The rows of a group lie close to one hidden flat surface of 12 dimensions, which may be shifted away from zero. Surfaces can cross.
Some rows, each with its group after it:
-13	17	13	-13	6	-6	-13	1	-25	-45	46	10	-15	-20	-14	8
N
-20	29	-16	26	44	18	-28	8	-2	6	-2	19	-30	-3	-8	30
Q
6	1	-26	12	20	10	-16	10	17	2	-20	8	-43	-34	-4	18
S
14	2	-21	22	13	21	3	-48	26	-2	-21	-1	-30	-32	-9	32
S
13	1	-30	-32	12	8	-8	15	-14	-6	-17	42	-1	-17	-2	7
S
-25	-16	25	-24	-17	27	-22	31	8	-5	-3	27	30	26	-11	-1
G
-32	10	-13	12	13	8	-6	-27	48	-26	13	14	33	-2	-19	12
K
7	7	-26	-25	12	8	8	34	0	12	2	36	-15	1	-10	-30
K
-21	8	18	7	-17	46	12	18	-43	29	-6	-2	-4	-6	5	1
G
0	2	-21	7	-11	18	-16	-10	24	-3	-22	32	-6	-19	-21	34
G
-5	-12	-10	-12	-24	15	-12	-13	-5	29	38	-7	11	-10	3	-37
K
-4	2	14	-13	-2	20	-3	-10	21	-27	29	21	-7	24	-21	17
Q
32	36	-33	7	-19	5	13	38	9	-10	-37	6	-9	2	27	-32
G
23	22	-22	4	9	14	23	29	12	11	-11	-1	5	19	6	24
N
-7	-2	-4	12	15	1	5	9	18	23	9	-27	-18	11	0	43
N
-7	25	8	-10	6	34	-11	23	19	-13	-16	6	-33	-13	-12	-30
Q
9	42	-7	-42	-18	8	-15	-14	-19	14	2	-4	28	10	-3	-13
H
-11	27	-28	3	3	-39	-21	-30	9	-12	20	-17	-6	9	16	10
S
-12	37	-17	-10	21	8	-16	-19	15	11	20	-15	-21	-24	-21	1
H
-15	14	-9	25	10	20	-6	-57	-4	-3	6	-22	-41	-17	22	16
S
17	-22	-10	-32	-22	5	1	-12	2	12	31	26	24	11	-17	-7
H
-17	14	2	6	3	39	-8	-64	2	-17	13	30	-2	14	-6	23
Q
-1	24	-2	10	-10	27	-16	26	11	-14	9	0	-19	15	6	35
Q
28	1	-14	-2	-19	-12	-41	-27	9	15	-4	-2	-9	8	3	-5
S
26	30	-14	-32	15	7	-7	16	-25	6	-1	6	-3	-3	1	-1
S
6	-18	9	-33	-27	17	9	10	-18	1	-23	14	26	16	23	-33
G
3	0	-22	16	27	-17	3	-39	14	-9	-15	19	4	-1	-2	7
S
-8	12	-5	-9	-1	14	-8	14	14	-9	7	10	-10	1	-9	20
Q
22	-12	-7	-11	-1	3	-32	21	3	15	-25	3	-39	-10	11	-18
G
34	-20	-25	-15	1	-22	18	-5	22	3	5	40	-26	21	-15	3
K
-7	-32	7	-10	-44	0	27	-16	21	-13	-27	1	30	3	7	-1
Q
-29	-22	5	-1	14	-49	-19	-4	-6	17	-20	1	25	11	-3	-7
H
-12	-1	-26	12	44	-9	2	2	27	1	31	34	-7	-3	-31	-16
H
45	-29	10	9	-2	14	15	-22	-7	-8	2	33	17	28	0	12
H
18	5	3	26	-18	12	-28	-12	6	-37	-42	8	-12	-33	4	6
N
-3	6	-17	6	-10	-7	18	13	-4	17	8	6	-2	2	-5	-6
G
-27	-13	-33	0	-28	5	6	-16	20	-14	33	13	-39	-14	12	6
Q
-9	-29	2	-11	7	19	-4	7	-2	15	-7	12	28	-21	-6	-15
K
-2	-25	17	6	-3	-9	15	-6	-7	11	-16	-8	22	3	4	-3
N
-6	-15	9	3	-3	-5	-15	-59	8	12	-19	-14	-7	-2	5	-2
G
-19	-6	11	-16	16	-13	-14	24	9	10	26	-4	-19	4	-25	16
Q
24	-16	2	1	-19	17	8	-1	2	-12	-5	-7	-10	-5	13	41
H
-6	2	-6	-1	-44	32	-2	-33	2	-26	-3	19	21	-7	11	6
N
-9	24	-43	4	1	-1	-20	5	10	-15	-8	23	-18	-15	8	12
H
-17	-6	-1	-8	-2	25	-5	45	2	-3	7	23	8	6	-5	9
N
6	9	-7	14	-2	12	-32	-21	2	13	-22	-4	-19	-8	16	-9
S
13	10	2	-9	-2	-42	28	-15	-17	-40	6	0	28	-17	-7	-8
N
-36	-16	-7	-16	-18	-17	18	-25	32	-2	9	-23	4	-12	0	20
K
38	30	-9	-45	-17	3	-5	43	-12	15	-4	-11	10	-2	0	-3
S
-5	10	8	-29	11	6	-23	19	-19	-2	30	-4	-19	3	-4	47
H
42	-2	1	8	-4	-31	12	-8	0	19	17	-19	10	32	3	-15
H
-32	-10	-8	11	52	-2	-10	-14	9	2	16	-16	-2	-46	-15	21
K
-31	-29	11	-33	5	45	-19	13	-2	-3	5	24	14	-26	-17	24
K
13	-16	-29	30	-15	1	-19	-2	20	23	-13	-28	-6	-46	19	-22
K
-17	-17	13	3	0	-17	17	7	40	-25	-7	-16	-15	-6	-8	-3
Q
9	12	-27	4	-11	-7	-13	-32	29	12	-37	3	-6	-21	-14	5
G
-31	15	22	-3	-2	14	4	-43	17	-13	10	-9	19	18	-11	4
Q
11	-14	-27	13	-1	4	8	-16	21	-1	-36	46	27	-1	-4	-26
S
-13	9	-3	-57	13	-15	-25	4	17	13	-13	-2	18	-13	-31	-8
G
-5	-33	11	18	24	-5	-4	-6	-13	11	2	17	-3	16	6	-12
S
-9	13	3	58	22	1	17	-14	-11	19	1	9	-5	21	-8	-16
G
3	6	0	3	-14	-14	25	-2	-1	13	2	-25	27	13	12	-33
H
4	9	0	-16	3	3	12	-32	-17	10	-21	-8	22	-4	6	-10
S
5	6	8	14	11	54	1	-14	-13	-17	-10	24	-7	-1	6	14
H
7	18	-2	-12	5	9	-15	-4	35	-23	29	8	-49	-1	-25	2
Q
-5	-13	4	-9	-6	-23	-15	17	29	11	16	-21	2	1	-20	33
N
7	-24	-17	-2	4	-1	13	-15	-16	13	47	-6	-40	-13	13	10
K
-6	6	11	-15	-14	17	-12	23	28	-1	12	-30	-5	-7	-13	40
S
34	-32	-10	27	-27	2	1	-2	21	7	-30	-3	-9	-7	22	-8
K
47	-2	-29	11	5	5	12	-1	-7	14	-6	3	-15	-15	16	-18
K
13	-5	-6	26	5	-16	-23	-39	-16	2	0	24	-7	31	15	1
H
-12	5	15	27	52	9	12	24	-6	-7	-12	10	2	12	-7	12
N
-13	16	11	4	16	19	29	30	-27	-16	-6	3	2	15	20	-8
G
-18	2	11	50	-14	2	-13	-8	11	-52	-17	18	6	-9	14	-27
N
-4	-11	-5	-45	-4	-17	37	-4	20	-9	-10	7	17	4	-20	28
K
-10	19	10	-4	-3	26	3	-26	-23	11	3	-10	-4	8	10	-13
G
-19	20	21	-3	10	13	15	31	-27	-27	-3	4	22	-4	3	-15
N
14	5	10	-8	-34	0	6	-8	20	1	11	-10	19	31	-4	-15
Q
-44	13	-18	-6	-7	15	0	3	22	17	12	-14	2	-6	2	11
N
22	-8	-20	12	9	20	9	24	9	-16	-9	27	-36	-10	10	21
K
-1	-31	-5	-16	11	24	6	-54	-28	-13	-5	36	-21	-8	19	5
G
-11	-10	17	5	-7	7	-3	9	-10	17	-4	-18	-7	7	10	1
Q
-3	10	-1	7	-10	18	-4	-19	5	-11	18	20	17	18	-5	-8
N
13	-15	2	-16	-8	22	24	32	26	5	19	-2	16	-10	-21	-5
H

New rows. What belongs after each?
16	0	-11	43	8	3	-16	-26	12	10	44	-11	19	3	7	-29
K
-3	5	-14	-40	4	-12	-29	9	30	11	-9	25	17	-5	-36	-8
G
2	-2	-7	-7	-23	7	-1	-11	-2	22	34	-40	11	-17	11	-13
K
-10	10	-31	-16	-14	-26	6	-4	4	22	28	-20	-24	-18	-7	5
G
-20	-9	-13	6	4	-9	12	-11	23	-1	36	26	-13	34	-9	-20
K
-26	5	-4	-15	1	20	16	-20	-12	8	3	-31	26	-40	10	-3
K
-31	2	-11	-5	1	0	11	37	22	-4	-1	2	-21	-3	5	-6
K
-7	-11	6	2	1	12	23	33	-11	-10	18	-34	8	-22	24	27
K
8	21	-9	-13	0	-10	13	42	14	-1	-31	-6	17	-6	-9	8
G
-6	-24	3	10	40	-9	-31	6	-14	10	1	24	-28	1	-9	16
H
-23	16	-18	-3	14	5	38	12	11	-30	13	1	-17	1	11	24
K
11	-31	35	17	34	-26	11	-8	-1	34	-27	-24	-23	23	-6	-13
K
17	-6	-3	-20	5	17	7	24	33	-12	7	3	5	-18	-30	42
H
-8	6	-5	6	-11	-16	7	-5	-15	-22	46	18	7	8	1	-35
N
-17	3	10	-9	-12	-6	-27	5	-7	0	-16	-2	11	-32	-13	-38
N
-14	-25	11	48	12	18	7	-19	18	-15	-26	13	7	14	14	-8
K
-2	31	-35	-28	-11	-4	-16	-16	28	-5	-5	13	8	-4	-8	-25
G
-7	-4	11	16	-38	46	-14	-34	1	7	-22	9	2	-1	1	20
G
11	17	-29	-7	5	29	14	10	-16	-18	-17	35	-15	-5	20	-15
G
7	-16	28	-30	-6	7	-18	15	21	13	-24	-25	3	-7	-21	34
K
-3	-3	-13	26	2	23	-3	-30	-7	-19	2	32	-17	-8	10	-3
N
-4	9	-24	-27	16	-33	10	9	18	20	25	-12	-47	-2	-19	-1
K
-13	14	1	-1	14	4	7	-25	-12	2	33	5	-9	15	-8	9
G
-5	-2	-13	1	19	-15	-3	16	-4	28	-1	10	-18	-8	-17	-9
G
22	17	5	-7	-9	-25	-22	-24	-20	-22	30	14	2	-9	-20	-39
N
-4	-25	-23	6	-1	-1	12	-22	9	2	11	16	-30	-10	6	3
K
23	-41	-20	0	21	-34	2	23	13	21	-6	-14	-12	-42	-7	15
K
1	-10	-23	2	-39	25	1	-25	-3	17	-5	39	9	-6	-8	-3
G
-10	19	9	4	14	-17	-11	-46	5	-19	-5	-21	3	-26	-16	12
N
0	-10	20	-8	-4	28	-23	-27	2	8	-7	-17	-7	-17	-7	33
H
-10	-11	-9	-25	-10	6	23	44	11	-4	-29	7	-21	-9	4	11
K
-17	18	12	15	2	5	-1	50	13	-24	-31	5	30	3	-3	-12
N
5	-7	13	8	-10	-7	-22	-26	-5	22	19	-32	-28	-5	1	6
N
4	17	3	33	6	13	16	-25	-30	-15	17	7	-10	11	21	-23
N
38	-25	26	0	-6	-16	-3	15	10	-4	-20	-12	1	26	4	30
G
-15	0	30	-34	27	6	-45	-8	10	5	-21	-9	1	1	-18	-6
G
-2	4	5	-1	15	2	12	3	-24	-22	8	21	7	-7	-4	-2
N
36	11	15	-10	-3	13	-39	-21	2	25	-9	2	-8	21	-20	-7
G
49	19	-7	-12	15	37	27	4	-13	2	-1	10	-3	-9	-10	-6
H
30	9	3	8	17	1	-8	12	16	-19	-27	6	-15	12	1	24
G
48	-15	7	15	-24	-20	-13	-1	-19	-1	3	-6	-24	-4	9	-21
N
12	8	15	-2	31	8	44	-15	-12	-8	-28	8	-4	22	1	2
K
33	53	-10	-20	-15	11	5	12	4	-3	-17	-24	2	1	2	12
G
-16	-13	11	-46	-17	-1	12	-19	-6	36	-6	-32	11	-16	-6	-18
K
-19	-12	19	1	0	3	-20	14	3	-18	20	13	3	1	-15	12
N
35	43	-2	-21	24	14	-9	12	-24	14	-17	-5	-21	-2	-2	-12
G
30	-20	-6	23	-23	-11	-10	21	16	-4	-23	31	18	12	-1	-32
N
12	-13	1	1	-5	29	0	-32	12	-11	-24	14	27	-12	-2	16
K
-35	-7	16	3	23	1	-28	5	-33	20	-10	15	7	13	6	-24
H
0	-35	13	-2	19	-11	19	-10	13	-2	0	21	4	22	-15	14
K
-2	-11	30	-38	4	-23	-9	16	-27	15	-18	-39	22	1	9	20
S
-23	16	-21	19	0	20	-10	-7	25	4	17	-6	-22	3	4	26
N
34	-9	-6	-7	-18	-40	8	-29	-6	10	-24	-14	19	10	12	15
H
-8	-4	-15	-5	24	-35	-10	5	26	6	-22	-3	-9	-15	-14	-1
G
-12	-7	4	39	-35	17	-11	-9	14	1	12	-5	-23	16	17	16
G
-5	-6	24	24	3	7	-10	-10	10	12	-21	-16	-20	9	4	-33
Q
-24	-13	10	-15	2	37	-9	24	-3	-1	8	4	-17	-17	-4	32
S
-4	12	-22	-11	30	-12	42	-14	-22	10	17	0	3	-7	0	3
N
11	-6	25	-4	15	-4	-4	53	-7	1	19	-6	5	26	-7	13
H
12	28	12	-50	4	-1	9	-17	2	13	-13	-30	2	-18	-27	-13
Q
-28	-36	12	-1	7	2	6	-51	14	-8	14	36	11	17	-20	-7
Q
-11	-45	28	-12	27	-31	14	5	-18	12	-15	-14	4	14	18	-26
G
14	-5	7	49	-10	11	-22	-23	12	-30	-49	12	-12	-21	11	1
N
18	5	9	30	6	12	-6	-9	6	20	-16	-4	8	16	2	-48
H
-2	16	-20	21	4	26	21	12	26	14	-19	11	9	-12	-9	-40
S
23	5	4	32	-1	1	7	14	4	6	-23	14	10	27	-1	-12
G
0	7	-28	-7	-35	-12	-3	-22	23	21	2	-11	15	-6	-3	-19
N
34	-22	-29	-4	-7	-9	9	-5	3	9	31	7	39	-15	1	-11
K
2	-18	3	-11	-20	24	3	-15	5	-3	-6	-12	-23	-14	10	37
K
41	17	-18	29	-15	-25	3	-13	6	7	-27	-30	-16	-14	13	-20
N
-35	-19	-2	14	-27	2	-22	-44	14	1	3	-2	0	-18	2	-11
N
-11	3	41	-5	41	-18	21	-20	-13	12	13	-37	-14	12	-14	-21
Q
14	-1	5	26	15	13	-10	29	6	-8	-28	31	-2	23	5	-17
G
-9	19	23	6	10	-39	-9	-38	-6	-9	18	-43	-2	-17	-15	-4
N
-2	2	8	-5	-4	20	25	3	-8	-2	-6	-7	8	5	14	-7
K
33	12	5	-21	-5	5	17	-24	22	-14	13	0	38	14	-25	28
H
21	-7	2	7	24	-28	-23	24	7	-18	-18	12	-16	-31	-25	14
N
1	-25	-1	-3	-32	0	25	-32	-32	-26	4	11	6	-21	24	-1
N
-50	-19	0	6	-13	-2	3	-18	39	-8	-22	6	24	-6	-6	-6
Q
14	-7	-10	-15	15	-3	12	24	12	-3	3	34	-23	23	-19	6
K
